The first 10 rows are patterns. Each new row is the sum of 2 different patterns, raised or lowered, with some noise. Before adding, each is slid sideways (what falls off one end comes back at the other) and multiplied by a number that may be negative. Names go in the order of the patterns.
In the rows, 128 means zero.
Some rows, each with the names of its patterns after it:
[145 167 157 115 120 126 156 178 128 118 140 109 140 131 129 118 153 134
 135 107 169 100 126 147 130 109  90 149]  q603
[112 159 122 120 117  97 123 119 128 127 126 157 158 149 125 156 119 136
 144 121 158 125 135 171 123 145 115 105]  q138
[149 111 140 128 144 119 144 133 131 130 172 112 133 120 170 127 118 142
  93 136 141 142 120 127 131 110 156 166]  q570
[162 153 102 113 101 129 119 139 110 144 130 118 127  95 126 116 139 128
 108 124 110 120 139 127 103  78  82 124]  q878
[144 126 151 126  94 138  80 130  84 136 138 132 130 137 129 168 107 113
 148 133 119 132 152 115 130 128 114 133]  q393
[125 113 119 140 137 125 122 126 140 154  99 130 122 161 122  78  87 123
 112 128  78 133 151 111 128  93 120  87]  q243
[ 78 120 143 172 129 123 110 124 126 139 127 117 127 141 125 128 142 130
 145 117 141 147 126 138 134 150 131 126]  q747
[147 133 129 108 123 116 133 108 128 129 129 138 110 142 129 125 121 103
  90 133 164 126 110  98 143 121 126 133]  q850
[127 128 121 129 127 107 154 124  80 126 165 165 138 144 157 136 136 116
  91 144 143 148  78 137 135 113 118 119]  q791
[128 126 123  96 115 139 141 140 116 111 129 148 127 122 124 128 138 121
 134 118 126 117 132 125 154 128 178 119]  q960

New rows. What belongs after each?
[156 143 163 193 150 109 142 142 190 152 155 142 153 184 197 178 145 184
 161 165 175 165 191 171 158 213 171 175]  q138 q747
[128 117 102  79 140 131 145 132 112 118 119 110  94 123 127 149  80 135
 125 120 120 135 153 105 114  86 103 128]  q603 q960
[128 124 119 133  64 103 154 114 106  75 148 123 152 146 109  76 134 141
 175  85 113 142  91 164 118 111 100 152]  q603 q570
[113  73 127  77  79 135 130  99  53 122 109 139 109 101  96  95 119 173
  84  92  98 117 104  89 110  59 122 111]  q603 q570
[159 169 162 122 133 155 194 164 164 124 124 178 142 176 149 125 152 156
 155 171 174 129 185 164 173 173 159 177]  q138 q878
[ 76 109 113 100  98 107  75 111  60  84  95 108  82  87 125  59 101  92
  50 106  97 102 138 106  39 110  55 106]  q138 q393
[120 152 139 113 161 114  93 127 179 172 132 149 154 142 154 126  87 118
 120 155 118 164 129 116 112 131 132 145]  q878 q791
[189 151 163 162 140 175 204 154 130 178 141 167 170 154 136 178 145 164
 164 183 169 154 205 153 134 121 172 164]  q603 q393
[177 179 111 149 136 139 134 169 140 161 137 147 133  96 133 133 144 137
 155 109 154 150 189 110 123 159 126 156]  q570 q393
[ 94 101  80 110  57 113 105  65 104  89  89  72 113 114 125 102  57  81
 111  96  83 131  84 134  75 130  85 101]  q393 q850
[101  82  67 123  92  47 119  87 113 109 105 101 102  62  86  71 110 121
 111  53  76 128 104 130  69 108 141 134]  q138 q243
[154 132 147 136 148 137 117 161 156 105 154 150 151 103 159 154 138 180
 140 129 139 139 149 169 154 162 119 165]  q570 q393
[119 133 139 163 136 166 170 125 139 106 158 126 121 139  80 109 165 137
 123  92 132 155 194 165 160 110 185 119]  q570 q243
[125 118 155 101 123 106 128 101 114  96 168  95 125 123 137  97  82 129
 118 164 123 101 110 120 162 194 109  71]  q603 q850
[153 127 164 124 152 151 141 155 138 123 168  93 155 128 121 131 186 145
 122 119 105 143 143 137 120 136 164 162]  q138 q960
[100 119 113 134 108 104  92  96  40  87 101 125 115  72  82  86 114 111
  95  75  54  69  93 139 116  76  78  81]  q878 q960
[109  74  90 120 126 120 104 140 113 105 107  63 125 119  98  75 106 125
 116 114  83 114 116 113 133 115  99 131]  q138 q791
[133 117 115 126 152 129  96 149 126 141 128 129 125 125 139 114 103 124
 114 119 124 106 126  86  94  99 153 177]  q878 q243
[126 102 103  94 130  92  74 127  94 158  94 129  96 103  81  75  94 105
 108  88  72  74 132  91  96  63  99 143]  q243 q960
[ 82  99  90 112 111  61  68  71 117  71  54 114 115  64  61  85 103  96
 117  71  80 101 124 138  90  85 114  97]  q603 q243
[168 171 171 156 175 152 161 173 139 165 230 164 168 118 152 145 128 127
 145 183 209 156 138 128 211 168 155 172]  q791 q960
[128 112 108 121 144 125 105 143 122  97 119 159 144 132 128 152 128 155
 117 143 128 137 140  83 102 120 124 130]  q791 q960
[110 158 128 161 130 135 114 126  88 132 164 129 143 106 152 116 128 150
 148 148 136 105 128 140 176 151 133 103]  q878 q850
[136 130 105 128 105 111 153  76 112 120 112 129 102 139  80  85  90 116
 103 109  91  99  97  63 112  55 101  86]  q138 q393
[ 72  87  98 146 103 101  71 111  99 133  93 104  96  93 128  95  88 129
  92  94  85  64  96 104  72  92  77  70]  q138 q747
[ 83  73  97 111 124 119 100  92  80 130  87  97 105 101  94  67 116 123
 132 136  81 101 112 121 147 105 108 110]  q603 q747
[ 89 141  93 114 108 109 119 102 110 138  71 132  94  97  63 130 111  89
 126  80  95  91 115 108 103 142 110  93]  q138 q570
[133 137 150  99 155 108 159 112 104  84 112 118 101  82 138 155 102 124
  92 104 106 147 124 105 142 131 133 113]  q570 q243
[134  84  69 144 124  73  73 134 117 117 145  94 101 119 126 135 109  77
 119 124 109 156 108 142 122 104 110  88]  q603 q393
[ 74  91  62  99  40  95  51  79  87  61 111  98  57  95  80 119 137  83
  72  94 132 100  75  62  99  81  96  50]  q138 q243
[104 131 155 146 183 150 134  73 110 148 143 169 144 143 123 152 132 154
 123 140 161 163 145  86 103 151 128 153]  q878 q243
[ 97 137 125 121 143  98 145 128  99 130 103 113 153 169 109 122 116 149
 147 133 141 144 137 134  97 107 107 137]  q138 q850
[101 119 104  71 103  93 126  81 116  92 120  70 107  90  81  95 110 115
  61 101  64  76  82 105 128 100  59 104]  q603 q243
[116 123  82 117  79 103 121 103  76  74 113 124 135 135  86  98  77 124
  97 109  92 114  89 141 117  91  80 112]  q603 q960
[136 169 151 147 144 148 163 161 165 178 145 176 156 168 151 140 129 133
 161 187 157 170 171 143 116 162 167 169]  q747 q850
[102 126 126  89 118 106 115 137  91  91 125  89 100  96 107 148 138  90
 117 100 156 102  83 144 126 156 111 166]  q138 q243
[132 110 115 125 126 139 190 105 120 107 200 120 115 150 111 140 138 139
 129 127 130 133 125 158 182 119 106  97]  q570 q791
[142 133 167 133 142 143 104 155 183 149 103  86 121 137 145 164 127 114
 147 138 129 134 179 132 114 162 128 139]  q878 q791
[110 144 155 123 135 126 136 167 123 135 124 103 123 154 133 117 120  82
 122  80 135 127 127 154 179 156 117 140]  q138 q960
[ 91 126  77  89 118 100  97 105 103 113 101  63  87 134 143 108 132 123
  82 117  53  73  79 121 126  65 109 116]  q393 q791
[ 83 130 105 138  97 104  87 103 104  85 105 103 130 124 145  84  65 117
 120 142  91  95  99 114 120 129 100  91]  q878 q850
[156 163 168 167 139 131 151 160 147 171 163 147 171 119 164 121 134 166
 151 176 204 186 130 156 161 180 201 167]  q138 q960
[149 122 121 142 134 120  74 161 142 167 123 126 137 122 178 163 124 116
 148 122 140 151 112  96 135 149 130 120]  q603 q570
[131 200 163 170 131 202 195 202 160 210 160 198 168 112 185 171 205 161
 199 167 160 192 181 171 149 176 162 163]  q570 q243
[ 99 146 113 114 134 140 172 205 120  92 126 197 158 118 158 148 142 122
 134 144 156 142 168 112 158 177 139 106]  q850 q791
[113  68 111 111 135  92 112  95 164  82  80 128  80  98 114 130  82 100
 103  77 126 141 113 108 108  73 122  55]  q570 q393
[119 124 148 151 104 115 135 140 118 163 129 136 150 131  89 120 146 151
 101 155 149 110 134 155 175  89 135 100]  q603 q570
[101  85 141 117 150 138 136  92 116 140  96 110 106 130 106 103  91 144
  83 135  80 128 136 159 131 121 144 161]  q570 q243
[100 109 145 101  91 119 122 114  95 111 111  91 105 104  98  96 123 110
  72  75  81  93  87 151 109 100  89  95]  q747 q791
[171 137 167 160 157 139 130 154 114 168 134 147 191 150 158 134 128 144
 190 125 142 133 145 140 108 121 142 134]  q138 q243
[122 172 169 201 197 164 139 182 128 167 169 158 176 179 172 151 139 207
 138 170 177 149 140 148 216 209 190 151]  q603 q878
[128 159 107 126 146 147 115 147 115 130 137 132 101 134 111 138 174 107
 194 132 174 119 100  97 136 155 132  80]  q393 q850
[114  69 110 110 141  90 112  95 169  82  79 130  75 100 116 134  84 101
 103  72 130 145 116 105 109  73 123  52]  q570 q393
[149 133 151 137 154 112 137 187 170 125 103 129 139 143 151 117 141 132
 141 135 126 107 138 113 132 100 127 138]  q878 q393
[ 98  94 128  89  92  73  70 116  99 109  83  76  95 109  67 111  44 106
  98 108  87 125 107 103  59 107 113 102]  q603 q960
[131 124 164 172 163 145 154 172 144 171 136 140 142 160 141 129 190 122
 120 107 170 178 184 139 172 135 186 144]  q570 q243
[ 74 115  82 124  95 119 127 121 114 141 102 128 128 119 115 102 150  85
  78  91 120  97 114  76 106 150 125 128]  q570 q243
[147 171 167 189 143 152 115 119 136 149 165  92 178 144 133 117 128 155
 140 146 145 124 119 185 181 136 138 139]  q878 q791
[129 207 133 137 147 144 143 108 105 121 139 108 163 103 123 183 109 105
  97  85 127  95 139 149 160 136 126 129]  q138 q791
[ 83 104 147 189 159 159 142 101 152 141  98 177 146 158  97 160 125 125
 127 158 101 171 140 125 141 143 205 119]  q603 q791
[ 96 125 128  82  77  70  75 138 110 152  68  57 102 110  62 109 101 113
 114 102  63  96 115 123  60 127 104  94]  q603 q960
[150 151 197 151 132 158 156 175 165 187 162 159 162 119 143 113 163 151
 142 133 200 160 148 113 146 204 200 154]  q243 q960
[131 147 114 151 160 145 109 178 148 142 164 118 117 155 143 135 131 133
 113 101 122 154 130 165 151 166 122 160]  q138 q570
[119 190 129 106 133 128 167 158 176 148 142 162 120 124 136 128 150 108
 107 164 138 162 135 134 150 175 153 176]  q243 q850
[138 159 142 118 137 152 103 143 133 121 149 154 174 117 139 107 115 145
 133 152 105  98 139 149 148 179 122 105]  q603 q850
[151 127 170 187 145 164 129 139 162 159 156 111  93 136 163 122 172 137
 136 156 136 138 143 114 171 110 183 171]  q603 q138
[110  85 109  93 113  94  98 102 138 106 151 108 106 117  92  86 108 112
 124 121 111  91 105  84  98 111 137 104]  q747 q960
[127 150 124 139 130 157 150 151 125 154 141 187 134 125 162 140 137 162
 165 121 113 114 137 180 180 127 154 128]  q878 q393
[ 76  81  92 104 113 105  79 108  93 108 110  86 109  93 121 100 104  54
  92  81 128  47 100  82  93  98 134 105]  q747 q960
[109 140 108 108  68 101 133 107 139  58 108 114 140 160 115  98 151  71
 108 128 115  91 135 133 104  87 148  68]  q603 q393
[163 170 134 155 160 157 132 165 133 153 128 156 143 155 140 180 187 135
 180 142 196 159 145 137 154 152 155 125]  q393 q960
[126 116 125  92 151 110  77 108 131 157 108 124 138 124 140 139  80  91
 125 145 103 104 124 102 100  89 108 113]  q850 q791
[147 148 157 158 146 176 119 153 184 156 117 142 142 184 118 145 141 156
 155 124 147 145 207 133 129 165 177 158]  q791 q960
[158 125 125 109 126 136 146 126 185 137 125 156 114 155 131 106  95 160
 128 125 120  91 129 117 137 129 136 151]  q138 q960
[ 95  59  94  84 116  93  83  86  78  81 112  94  91  49  89  88 130 121
  68  57  61 107  97 118  71 101 100 103]  q878 q960
[160 144 158 114 140 147 155 120 130 140 156 111 169 151 121 142 140 176
  84 132 106 117 159 173 155 109  85 133]  q603 q960
[123 129 158 195 138 115 131 106 151 144 130 108 153 140 138 112 158 110
 125 154 133 121  95 149 128 164 121 124]  q603 q960
[137 176 106 137 133 173 111  95  99 153  89 165 101 126 154 143 172  92
 116  73 109 139 139 150 120  90 133 145]  q603 q243
[119 149 109 190 141 137 108 126  90 120 126 148 139 112 105 155 131 125
 110 148 121 124 125 103 117 130 122 120]  q570 q960
[142 122 139 145 121 155 156 181 120 153 112 159 167 185 146 152 140 218
 119 126 143 179 164 133 183 106 156 158]  q570 q243
